Each new row is followed by what is left after taking away its nearest point in the smallest flat space through zero that holds the last named rows.

z_326 (4 x 11)
[[ -8 -26   6  -2   7  13 -18 -13  25   2   4]
 [  6 -13 -23  -1  -3  -2  -1  14  27  -7 -13]
 [ 29 -10 -35   3  20  15 -14   3  32  18 -18]
 [  4   1 -20   4   7  14 -16 -13   3 -10 -14]]
New rows:
[-18 -12  -1  -2  -2  -4   9  16   0   2  18]
[-10  -4 -12   2   6   5   1   7  -6   3  11]
[-19   2   2   1  -9   4 -19  -1   9   4   4]
[-10  11  -3   2  -8   0 -12   6   4  10   2]
[  1  18  -3   7  11  -3 -17  11   4 -10  -2]
[ -2  13   6   5  10  -5 -15  12   7  -6   4]
[-10   1   9   3  -6  12   2   6  18 -13  -1]
[-1 11  8  5  0 13  4  5  9 -4 -1]
[-19  -4   4  16   0   6  -4   4  22  -1  -3]
[-12  10   3  18   2   4   1   5   8   4  -4]
[ -9 -18 -10  -4  -1  -3   9   3   8  17  -4]
[-12  -8  -9  -2  -1  -1   7  -5  -7  11  -5]

z_841 (4 x 11)
[[ -7   2  12   4 -25  -5   1  -5 -16  -9 -21]
 [ 16   1  15   1 -24   4  -7   1  -9  14   4]
 [  0  22  -3  -1   1   3 -24  -3 -28  18  16]
 [  7 -21  10  12 -21  -1 -26  13 -20  18   5]]
New rows:
[ -7   1  -9   6  12   6  19 -11 -11  -2 -11]
[  3  -6  -4   8   5   9  13  -6 -11   8  -4]
[ 17 -18 -14  12 -18   8  -9  -5  19   7 -18]
[  8   2 -22   8  -7   8 -12 -12  10   5 -15]
[ 19  -5   7 -13  -5 -18 -12  -7  -4   3  16]
[  8  -5   2 -13   1 -22  -6  -9  -2  -9   7]
[ 18 -18 -12 -16  -5  17   1  10  -6  -7   1]
[ 11  -8 -15 -17  -3  16   1   5 -13 -11  -3]

z_7 (4 x 11)
[[ 27  12   8   7   3 -19   1   5   3   2  13]
 [ -2   5  13  24  20  -3  -1  -2  -6   5   7]
 [ 12  -2   5 -16  11  -7 -22  -5   8 -10   3]
 [-10   4   6  -7   9  -4  -8  10  -6 -23  -4]]
New rows:
[ 17  -4  14   7 -17  -6  15  -5  -1  -9  17]
[  2 -12  14   3 -10   4   6 -11  -2 -13  11]
[ 18  -2   4  14  11   5  11 -17  11   5  -6]
[  9  -1   1   3   6   5  12  -8   7 -10 -12]
[  9  13 -17  15  -7   6  -5  11 -18   7  -3]
[  8   9 -16   7  -1   8 -17   6 -15   3  -4]

z_104 (4 x 11)
[[ -5  -4  11   3   7  -2   5 -11  12  -5 -20]
 [ -9   4  18 -13  18  -3   6   5 -10   9  30]
 [  9  -7  -4  -6  30  12   5 -15 -21   1   3]
 [ 17   5  12   3 -14   8  17 -10  -9   8   4]]
New rows:
[ -2   6 -11  -8  -6  16   4  11 -12  15 -12]
[-10   6  -2 -10  -1  12   5  11  -5  14 -14]
[ -4   6  -1  -8  11   8 -13 -11  18   6   5]
[  3   8  -2  -6   1  11 -10 -11  15   8   6]
[ 17  14   8   8   8   6  -7   9 -10  -4  -8]
[11 15 11  7  8  2 -9 13 -5 -5 -7]
[ 11 -13   0   4 -13  18   7 -10  17  19  15]
[  1 -17  -5   1   0  14  -1  -7  21  14  12]
[ 14  -4 -13   6  -4 -10  -3   3  -5  14  18]
[  7  -7  -3   7   4 -13   0  -4   5  10   4]
[  9   7  -8  12 -17   2   7  -1  18  17   8]
[ 2  2 -9  7  6  2  4 -5 16 14  7]

z_785 (4 x 11)
[[ -3   2  11  14   7  -6   3  -5   9  21  -3]
 [ -5   2   0   9   5   6  -4  -9   6  -5   7]
 [ -8   1  -9   7  17   7  15  -4  -7   7 -16]
 [-15  -5   8  -1   8  35  -4  17  -9   7 -28]]
New rows:
[ -7  -6  13   1 -12 -16  -3 -15  14 -16 -18]
[ -9  -7  10   0  -9 -12   0 -13  10 -17 -24]
[  9 -17  16 -12 -17   0  10  12 -18  12  -6]
[  2 -13   9   3  -6   5   9  -7 -10   1   7]
[ -7   2  12 -16 -12   6 -16  11  -2  -2  18]
[-10   5   1  -8   3   0   1   1  -6   6  10]
[ 18   5  12   8 -17  10  -7 -10   1   7   9]
[ 16   5   1   5 -10  12   4 -10  -8   5   0]
[ 15   3   4  -8  12  -7 -10 -12  -3   7  -6]
[ 13   2   3  -9  12   0 -13 -11  -4   2  -6]
[  7  10  18  17   8 -18   5   0   1  10 -15]
[  6   9  10   8   3  -6  -2   2  -4 -12 -10]

z_628 (4 x 11)
[[ -5   9   3  -2 -13  15  19  21  34  -2  29]
 [ -9  17 -16 -32  21  -4  -5 -11  35 -15  22]
 [-16  12   1  -1 -10   4  26   4  14  -7   4]
 [-16   5 -11 -20   1  14   7  -8  32  -7   3]]
New rows:
[-33  -6   3  -7   2 -19   5 -11  12   3 -18]
[-16 -11   9   1   1 -18  -5   4  10  10  -2]
[ 14  -1  -1  -1   9  12  -5 -14   2  -9  -6]
[ 13   4   3   5   4  10   5  -7   1 -10  -1]
[  4  -7  -1   6  -7   4  -7  -2 -28  16  -8]
[-3  4 -6 -5 -3  4  0 -1 -8  8  6]
[ -6  20  10  -9   9   9   5  10  11 -13 -27]
[  6  15  14  -4  10   7  -6  17   5  -8 -20]

z_659 (4 x 11)
[[-19 -14 -36  32   7  -3 -20   0 -12 -21   5]
 [-22 -11  -5  10   1  -9  -9  21  -8 -11   1]
 [-39 -29   2  28   4   2 -14  17   6 -10  24]
 [-22 -12 -20   2  -3   4 -15  -6  -8  -4  15]]
New rows:
[ 11  -2  -6  17  18 -10  16  -4   8  18 -13]
[ -5  -7  -9   2  11 -10  10  -1   1  21  -5]
[ 17  18 -18  13  10  18  15 -18 -11 -16  19]
[  1  13   0   0   5  10  17   6 -13 -14  19]
[ -8   4  15  -6  17 -11 -17   9 -17  -7 -11]
[ -2   3  14  -3  18  -1 -16  -8  -9  -2  -2]
[-11   6   7   6   5   3  11  -8  -4  12  15]
[ -8  10   1   6   6  -3  11  -3 -10   7   6]
[ -5  17   8  -8   6   9  -6  -5 -11   2   4]
[-5 15  8  2  9  8 -6 -1 -9 -2  3]

z_648 (4 x 11)
[[ 12   6   3   2 -20  -5 -25  16   1  10 -11]
 [ 16   4 -20  -6 -14   5   6  -3   6  -8  14]
 [ 23   9   3  -2 -12   8 -18  11  15  -7   7]
 [  0   1 -17   3  16 -14 -27 -21   7   0 -35]]
New rows:
[ -2  -3  23  -6   4   4   1 -15   3   2  -4]
[  4  -2  11  -8  -8   2   2 -15   1   4  -3]
[  1  -5   3  -3   5 -33 -16   1  -1  -2  -2]
[  3  -5   3  -5   3 -27  -4   2   0  -7  12]
[ -5 -11  12 -33  -2   1   8 -20 -18  -1  -1]
[  5  -7  14 -33  -7   2  -5 -15 -11  -2  -3]
[ 15   6   2  -6  24  -8 -17  -3  -1  -5  -5]
[ 10   3   0  -7  11  -8  -2   4 -12   1   5]

z_694 (4 x 11)
[[ -1  12  24 -10  22  -6  -8   6   8 -25  10]
 [-14 -13  19  -5  -2  -9  12   8   3  -7  -7]
 [ -8   3  10   5   2   8 -14  -4  -2   4  31]
 [ -7  24  16   2   2   2   7  -5 -11  -3   1]]
New rows:
[-15   2  -4 -14 -13   2 -12   3  13  14   9]
[-11  11  -3 -17  -9  -1  -7   4  12   8  -2]
[  9 -15 -17  15  18 -15   4   3  -6 -15 -12]
[ -2  -8  -6  21  14 -10   4  -2 -14  -9   2]
[  8  11 -19   5  18  12 -14  11 -13  11  -3]
[ -6  -1  -2   2  14   6  -5  17 -11   8  -5]
[  4  -8  19  14  -7  -7   6  -9 -17  13 -12]
[14 -8 13 10  4 -7 -7 -7 -9  5 -5]
[ 18  -7  14  16   5 -12  11 -17  -4   9   7]
[ 21  -9  12  14   8 -14  10 -15  -1   6   5]
[ -4  -8  12   5  -7   5 -18 -13  -7  -8   6]
[  2  -6   6   3  -7   2 -13 -12  -7 -10  -8]

z_495 (4 x 11)
[[-22 -16   9 -21 -21  -8   2 -17  17 -15   0]
 [ 10 -23  -5  -4 -16  -4 -16  -4 -33  -9   2]
 [-17   3  22  10 -19  -5  -5   1  -8 -24  -6]
 [-17   1  18  -9 -27  15   9  -6  -5  -8  14]]
New rows:
[ 12   9  -5 -11   4 -27  12   9  17   9  17]
[ 10   8   3  -5  -7 -26   7  11   1   0  18]
[-2  5 14  5 27  4 -3  2 -2 -3 -9]
[-3 -5 12 -7 17  7 -2 -5 -5 -2 -2]
[ -2   0   4  -1 -11   4   6   0  13   7  10]
[ 4 -3  1  6 -7 -3 -2  3  6  4  4]
[-18   0  -9  22 -12  11   2  11 -14  -3   0]
[-17  -7 -18  12  -5   5   3   5   0   2  -2]

z_376 (4 x 11)
[[  8 -14  -5  -1   8 -16  -1   8  -5   5   5]
 [  1   6   2  15  -8   7 -15   9   8   0  -6]
 [  5   3   9   8   7  -2   9   6  -9 -17  19]
 [  5 -10   8   6   8   7  10  -4  -1   2   7]]
New rows:
[-19   6  12 -10   0  -2 -23   0   6   3  17]
[-16  -2  14  -9   5  -1 -18  -2   6   8  19]
[ -4   2 -20   2   1  -1   3   0 -19   7   7]
[ -4   3 -16   9  -1   8   1  -1 -15   8   5]
[  0   4 -11   8  -9  -1  -7  -2  24  12   4]
[ 0  4 -8  3 -3 -5  4 -5 17  4 14]
[ -9  15 -14  -9  -7   9  -1  27   5 -16   0]
[ -3  -4 -11  -8   3  13   8  20   6  -3   1]
[ 5 -2  7  5 -1 11  3  0  8  2  3]
[ 3  0  0 -3 -2  1  1  2  5  0  2]
[ 25   0  -1  18   4   4   2 -20   6   7   1]
[ 20  10  -8   8   0  -6  -1 -18   2   0   0]

z_980 (4 x 11)
[[-17 -17  -7  -3   9   1   9  -2 -10  13   0]
 [ -3  31   9   2  -5  21   6   4   7 -15  -8]
 [ -3   5  -1  16   7 -18   3   6   2 -16   2]
 [  4  -8 -14  15  10   2   7   2 -15  21   3]]
New rows:
[ 11 -23  -6 -21   5  11  22 -13  -8   7  10]
[ 15  -6  -2  -8   5   4  22  -7  -1 -12   9]
[-11   1 -12 -17   7  22  -9  -4   1   0  -8]
[ -1   1 -15  -4  10   5 -13   0   2  -6  -3]
[ -2   5  -5 -12 -10  12  -3   2  -8   0  12]
[-3  3 -7 -5 -6  1 -2  4 -8 -5 14]
[  9 -11  -3 -15  -6   2 -15   8  -4  11  18]
[-3  2 -2 -5  0  3 -5 13 -4 -1 15]

z_682 (4 x 11)
[[  4  -7   0  -7  -1 -17   1   4  -9  13   2]
 [-14   2 -11   7  -2  13 -15  28 -30  -3  11]
 [  4  -2   2   4 -14  -1  -7   9 -13  -4  -4]
 [ -2   9   7   2   9  10 -12  12 -10 -12  13]]
New rows:
[ 8  1 27 -5 12 -1  0  7 14  1 -4]
[-3 -4 11  0  4  5  2 13  6  7 -9]
[  6   0  11  17  21   5   8  13  13 -27   1]
[  4 -11   0  14  11  -8  13  16   5 -10  -5]
[ 0  4  0 -7 -4 -2 -6  3  4  8 -3]
[-1  6  0 -6 -3  1 -7  3  5  5 -2]
[  6   4   2   5   5   7   0   2  -7 -16  -1]
[ 5 -1 -4  1  5 -1  6 -1 -6 -5 -3]
[ 4 -6  0 12 -7  4 24  3  2 -7 10]
[ 5 -6  2 10 -4  1 22  6 -1 -5 14]
[  5   9   3 -27   4  -2 -12   5  24  -5   9]
[  0   4  -8 -22 -10   1 -12  11  16  -1   1]

z_422 (4 x 11)
[[ 20   5 -23  -4   1 -13 -34  32 -11   6   4]
 [ -3  -4  -6  -3  -6 -13 -29   1 -20  13   6]
 [-13 -24 -13  -2  -6 -34   1 -17 -11  -1 -14]
 [  4   2  -3   4  -9  -4  -8   6  -5 -18  18]]
New rows:
[  0  -1   6  -8 -10  -9   9  10   0  -2  -9]
[ -1   2  10  -8 -11  -4   4   9  -3   1  -4]
[ 11 -12 -16  18  19  -6  -3   7  -6   5  12]
[  4 -11  -6  19  19   2   4  -3  -4   7  13]
[ 30  15  24 -11  -3   8   8  16   9 -20 -17]
[ 16   4  25 -13 -10  -6  -4   0  -7 -10 -17]
[-18  15 -17  -2   5 -15  -5  -1 -10   2 -14]
[-16  22  -9   1   4  -3   1   0  -5  -5  -5]

z_289 (4 x 11)
[[  4   7   0 -26  -6 -14  13  34  -4 -19  -3]
 [  7  19  -8 -28   9  -3  -5  20 -11 -10  17]
 [  5   3   9 -27  17  -5  -5  14  -9  -2  -2]
 [ -2   3   0   1  16 -11  -2  34 -12   9  14]]
New rows:
[-3  4  2 -3  2  5  2 -1  0 -1 22]
[-4 -4  9 -3  0  3  6 -2  3 -1 11]
[ 15 -14 -20   4  18  -6  -1  27   4  -6  -5]
[ 17 -13 -21   4  13   3  -4   5   9  -8  -8]
[-22   8 -11   5  17 -14  -6  -9   1  17  -2]
[-20  10 -12  -4   6 -16   1  -7   4   5  -8]

z_232 (4 x 11)
[[ -6  18  10 -10   3  16   0  -8   3  25 -18]
 [ -3  22  -3  -5   0  -8   1   7  -2   4   6]
 [ 22  21 -12  -2   6  17   4  -7  -1  -3  -2]
 [  3  22   8 -13  -5   5 -10   4  14 -12   0]]
New rows:
[-12  11  -3  27   3   6  14  -2  10  12  -6]
[-9  8 -1 26 -1  4  9  1 16 -3 -2]
[ -6   2   1  -3  14  -9  -2   3  -5 -10  -5]
[-4  1  1 -3 15 -4 -1  0 -5 -8 -8]
[ -4  13  -8 -21   1 -16   8   5  -3 -10  -1]
[ -2  -3  -5 -17   3  -6   9  -3  -3  -7  -9]
[ 4 -6 27 -8 -2  9 -2  8 -1  6 -3]
[11 -2 15 -3  1  3  4 10 -9  3  5]

z_532 (4 x 11)
[[  6  13  11  -7  -3   9  16  -7  -2 -17  -7]
 [ 10   0  -4   5   5  -4   2   7  -5   1  -8]
 [ 16  12  34  10   1  10  -3  23   2  -5   6]
 [  1  15  17 -15 -13  -1 -12   6  -5  13  -3]]
New rows:
[  2 -18  17   3  11  -9   5   6   1 -15 -10]
[ -6 -17  14  -7   4 -12  -1   1   0  -7 -10]
[ -9   1   4  17  12   7  16  15  10 -16  -8]
[-17   4   0   3   2   0   5  11   6   0 -11]
[-17   6 -11 -12  -3   0 -16   7   6   3  10]
[ -5   9 -10  -6   3   2  -4  11   3  -8   2]
[-12 -18  13   1 -14 -12   9  -7  15 -17   1]
[ -2 -15  11   1 -13 -19   4   3   7  -8  -9]
[-18   4   5   4  12  11   0   5  -3 -12  13]
[-13   7  -2  -1  11   3  -2   7 -11  -4   1]

z_424 (4 x 11)
[[  0 -21  -1 -20   8  13   1  19   5  24   0]
 [-11  -7  13  -5 -15  -4 -14  -1   3  -8   1]
 [  8  -3   1 -12  20   3  18 -23  -5   5   3]
 [  8  25 -15  -5  16   6   1   1   4  16 -16]]
New rows:
[-14  10   1  -4   9  -7 -10  -3   1 -22   3]
[-10   2  -4  -5  15  -2  -3   7   1 -13   6]
[  7  -7   8 -13   0   0   6  -3  -2  -5  15]
[ 7  6  2 -7 -2  0  0  4  1 -4  8]
[-10 -20   3 -16  -7  12   3   1 -13 -11   8]
[ -5   2  -8  -8  -3  11   2   2 -12 -10  -1]

z_369 (4 x 11)
[[  2   0   6   8  -4   3 -29   8  27  17   2]
 [  7   4  11   4   8  19   5   7  -6  10   2]
 [-12   4  16 -17  -1  -6 -15   4  -2 -14   1]
 [ -1 -12   4  -1  13  -9 -17 -19   2   7  -2]]
New rows:
[  9  -6 -14  -1 -10   7  -4 -19  -7 -19  18]
[ 11  -3  -6   0  -9  15 -10 -12  -3 -13  20]
[  3 -17  16  -3   1 -17  17  12 -15  10   7]
[  3 -17  13   0  -4 -20   9  15  -4  13   7]
[ -3   7 -14 -14   6 -16  13  -2 -10 -13 -14]
[  3   8  -5  -6   9  -4   0   5   2   3 -12]
[-17  -1   9  -2  16  -9 -11 -13  12  16   0]
[-16   7   2  -1   6  -4   9  -1   6   9   1]
[ -3  16 -17  11  19   0 -14  -6   7 -15   6]
[ -2  19 -14  10  20   6  -9  -2   3 -16   7]
[  3  17  -2 -13  -8   2 -11  12  -5  13  11]
[  4  10  -9 -11  -3  -4  -6   0 -10  13   9]
